All rows are made from the same 11 directions, up to rounding. Whole rows:
In the rows, zero is written as 128.
0: 101 112 135 113 124 123 142 141 126 159 131 139 139 138 188 159 125 108 144 135 124  91 127
1: 118 125 133 174 150 104 121  91 127 131 132 106 159 134  95 100 111 133 126  92  89 111 154
2: 147 120 151 140  96 155 130  89 150 127 106 113 110 130  89 131 109 120 136 180 113 176 110
3: 128 110 119  99 115 147 126 155 123 109  91 132 117 136 148 112 152 119 115 166 116 114 102
4: 125  90 138 100 147 126 122 141 146 115 120 114 125 137 148 126 133 114 148 134 144 109 125
5: 123 145 132 101 139 127 109 116 135 124 137 140 149 130 138 129 149 124 112 128 124 120 141
6: 137 129 138 139 121 138 102 130 138 147 120 137 102 143  97 119 122 110 140 132 119 150 142
7: 100 124 156 121  77 161 138 130 133 121 130 130 118 166 120 123 118 143 128 157 130 147  92
8: 136  89  98 142 176 112 131 133 132 107 104 112 147 101 134 116 133 115 126 103 117 125 138
9: 110 157 150 132 136 106 130 126 146 135 139 153 124 156 124 113 139 125 118 113  98 125 150
10:  90 102 115 112 125 146 152 156 132  96 124 144 148 137 159 126 141 139 105 121 133 146  97
11: 112 107 165 113 110 117 148 110 160 103 111 128 119 158 131 104 131 134 123 173  92 106 100
12: 134 131 138 101 110 155 102 133 140 133 120 146 110 140 121 132 140 113 126 157 133 151 124
13: 135 116 125 137 118 124 147 124 131 134 133 130 117 111 134 149 110 133 138 137 140 136 114
14: 103 135 145 112 122 140 140 124 142 110 123 132 142 152 137 119 143 129 111 139 113 141 119

Rows cut short, each followed by the rest of it:
137 117 112 121 170 106 141 146 128 129 118 117 133 109 163 139 139 109 140 -> 112 135 108 146
102 103 120 109 143 154 118 146 139 110 139 135 151 134 140 135 136 125 123 -> 102 157 164 125
139 124 110 147 134 120 114 127 115 157 151 136 128 103 124 152 107 128 143 -> 100 151 128 143
130  77 117 129 125 139  74 128 119 151 141 128 132 122 117 135 105 121 152 -> 114 151 105 130
120 103 138 117 149 122 114 130 148 154 122 135 130 137 153 145 128  91 150 -> 127 121 118 149
147 114 120 162 137 103 173 126 147 117  86 132  99 112 121 115 123 117 122 -> 150  82 145 118
155 103 131 119 142 114 139 121 150  96  91 110 108 118 120 106 137 122 129 -> 164 109 119 115
130 145 123 109 128 127 152 130 129 116 137 134 133 112 153 150 138 137 118 -> 135 146 138 118
106  92 114 161 132 147 139 139 124 155 130 125 141 124 140 156  99 109 151 ->  99 140 164 131
148  81 142 112 153 124  99 118 160 117 110 110 114 128 113 117 126 105 153 -> 143 132 123 135
127 147 145 137  97 135 115 101 139 155 143 158 119 135 107 142 115 126 123 -> 145 113 151 129
156 159 110  97 143 142 117 142 117 136 127 128 125 102 147 156 152 111 128 -> 133 161 145 145
149  84 116 142 144 112 143 141 154 112 117 136  94 105 116 129 112 127 142 -> 127 141 152 115
125  96 102 123 142 117 114 155 104 108 125 119 138 121 138 103 134 144 123 -> 107 137  77 118
116 109 121  94 132 132  96 158 147 106 141 176 116 137 127 115 149 134 109 -> 117 144 136 119
155 110 103 158 101 129 141 107 113 143 122 131 118  84 118 154  97 138 129 -> 151 128 137 103
106 113 128 103 126 121 117 162 128 135 134 158 120 146 161 127 141 123 128 -> 124 130  93 123
125 145 129 127 132 108 127 149 104 128 144 118 123 139 133 111 131 147 134 -> 105 141  80 134
134 122 133  96 111 113 145 173 133 125 130 154  78 134 158 134 136 135 138 -> 152 152 100 103
120 150 154 151 129 121 151 109 165 128 133 147 113 144 101 125 122 124 123 -> 124 104 185 139
120 134 147 117  88 145 126  94 142 134 132 150 132 134 124 142 124 133 112 -> 170 109 143 107
111 127 149 134 130 116 117 112 148 142 121 147 132 154 124 114 132 110 122 -> 133  81 117 143
131 158 118 148 123 134 124 133 102 144 136 122 131 127 115 127 125 133 126 -> 108 132 134 142
136 111 129 133 138 114 156 136 133 139 107 116 114 120 155 142 122 109 148 -> 144 120 114 127
111 156 137 119 132 138 110 138 134 131 158 148 131 147 118 129 137 132 123 ->  96 149 156 146
141 103 154 104 128 126  97 141 159 143 124 141  83 148 120 128 126 103 160 -> 150 140 123 134
117 152 151 105  82 154 121 122 128 126 137 142 119 153 120 127 134 142 115 -> 162 130 137 106
142 149 134 139 122 138 128 110 125 165 139 119 126 116 128 166 111 111 150 -> 131 144 153 146
104  87 105 133 138 138 129 147 117 112 109 124 153 130 146 113 133 125 117 -> 113 115 118 115
115 108 115 121 130 120 122 111 121 121 110 136 163 122 150 117 141 126 102 -> 143  85  85 119
 97 139 160 140 122 111 138 130 131 146 165 127 128 163 131 128 109 141 149 ->  98 138 107 138
161 152 140 126 150 106 138 151 134 124 123 107  83 130 115 117 133 123 155 -> 124 151 125 148
142 132 137 108 134 153  94  88 128 100 131  86 161 124  97 116 135 138 123 -> 137 145 137 131
149 121 120 144 155  87 167 112 145  98 131 119 123  94 124 127 120 149 125 -> 120 129 127 122
 93 122 141 144 132 119 115 113 136 139 164 143 155 147 120 126 113 138 127 ->  87 123 126 141
146 105 126 104 145 136 102 158 137 133 113 124 101 130 133 129 137 101 153 -> 133 153 127 138
163 139 109 132 141 125 103 135 118 103 125 118 110 111  83  98 137 144 119 -> 115 144 136 134
129  97 121 151 132 125 152 140 147 133 126 141 106 115 128 147 106 121 144 -> 119 140 168 120
125 138 124 132 136 153 104  86 123 141 131 111 177 116 121 146 127 113 121 -> 122 120 152 149
112 104 136 123  94 138 101  75 130 132 161 142 166 120 119 145 105 154 115 -> 142 126 113 105
154  86 144 104 155 123 101 100 169 117 139 111 123 110 114 145 116 116 159 -> 136 164 140 136
122 121 124 137 156 116 120 121 136 142 132 131 145 123 135 135 127 110 133 -> 103 118 127 154
114 128 161 168 113 118 162  98 142 139 140 106 125 146 109 132  91 138 150 -> 126 117 143 125
124 128 142  87 124 137 117 135 153 115 129 152 118 140 139 131 149 122 120 -> 150 136 139 120
125 136 150 126 120 140 132 105 123 137 118  90 144 143 133 131 124 118 143 -> 149 119 115 132
104 114 146 142 115 101 160 150 156 129 152 170  93 147 132 129 110 145 134 -> 114 129 136 111
150 118 129 111 138  88 122 137 143 111 140 148  97 117 124 115 132 146 129 -> 132 138  90 122
146 143 149 105 122 126 143 147 124 116 128  95  96 139 133 125 131 137 154 -> 148 165 108 119
132 136 131 138 107 134 154 147 122 114 119 122 100 136 116 115 123 144 129 -> 139 135 143 107
147 153 132 121 131 149 101 137 122 142 142 116 112 130 105 137 128 119 148 -> 115 169 159 150
123 118 158  96 119 141 127 141 153 134 131 131 103 151 143 144 129 112 153 -> 151 153 138 122
124  83 134 119 123 124 119 134 145 133 131 140 114 130 137 136 114 123 145 -> 137 138 115 114
108  77 131 126 116 132 128 112 151 145 115 155 139 127 154 149 116 106 129 -> 154  99 126 111
105 130 126 126 125 123 139 137 124 141 128 149 139 136 158 136 135 121 118 -> 126 109 113 128
134 151 113 112 118 166 108 142  93 146 102 110 141 131 144 134 149 104 125 -> 146 127 125 136
166 166 131 121 128 124 126 111 115 141 145 105 118 103 120 152 123 134 145 -> 136 163 127 142
105 117 111 137 150 115 124 123 133 149 135 162 160 117 156 146 132 110 113 -> 101 102 126 147
146 109 127 146 123  97 107 114 124 167 128 141 111 116 125 133 107 117 146 -> 138 104  76 138
106 103 144 161 130 142 127 122 114 132 113  73 148 161 111 101 106 122 154 -> 110 115 115 134
122 109 111 152 128 111 113 128 126 134 138 159 129 120 112 116 117 139 115 -> 104 110 119 128
124 114 106 103 143 134 126 118 139  75 141 140 161 101 128 125 145 156  91 -> 117 147 150 108
 97  95 106 120 124 144 110 143 125 119 129 160 153 131 142 123 136 130 103 -> 114 119 129 113
136 146 146 141 128 115 105 101 145 162 137 148 119 134 106 133 120 110 134 -> 130 103 133 156
154 176 153  97 143  95 163 127 140 137 112 118 104 127 168 143 154 108 139 -> 168 115  94 145
133 115 130 146 112 150  99 143 117 167  92 125 103 151 113 117 121  89 149 -> 146 100 128 140
156 149 144 123 112 119 138 111 140 154 155 134  98 108 127 172 107 130 154 -> 146 163 144 130
127 132 140 123 119 117 105  88 130 147 160 136 150 121 125 145 115 138 129 -> 129 128 103 135
102 121 138 141 117 123 113 146 121 144 157 142 122 156 120 118 112 141 139 ->  95 138 110 131
123 121 132 139 120 168 126 141 145 109 111 126 111 146  90 112 128 121 125 -> 128 135 207 120
122 133 127 127 151 129 112 125 148 135 128 150 136 131 124 130 140 106 119 -> 111 114 158 153
122  86 107 141 162  98 127 117 156 121 119 163 144 105 136 126 129 116 110 -> 112  91 127 134
114 128 139  98 124 142  90  99 121 123 131 117 171 142 133 118 144 128 113 -> 141 114  93 131
104 143 144 115 157 116 136 147 139 102 125 120 139 162 137  95 155 127 119 -> 104 116 116 144
134  87 125 141 142  97 173 136 163 115 116 147  99 108 143 140 114 125 137 -> 137 121 142 110
118 108 112 144 130 146 106  93 132 150 140 144 168 106 124 158 112 115 120 -> 114 121 161 138
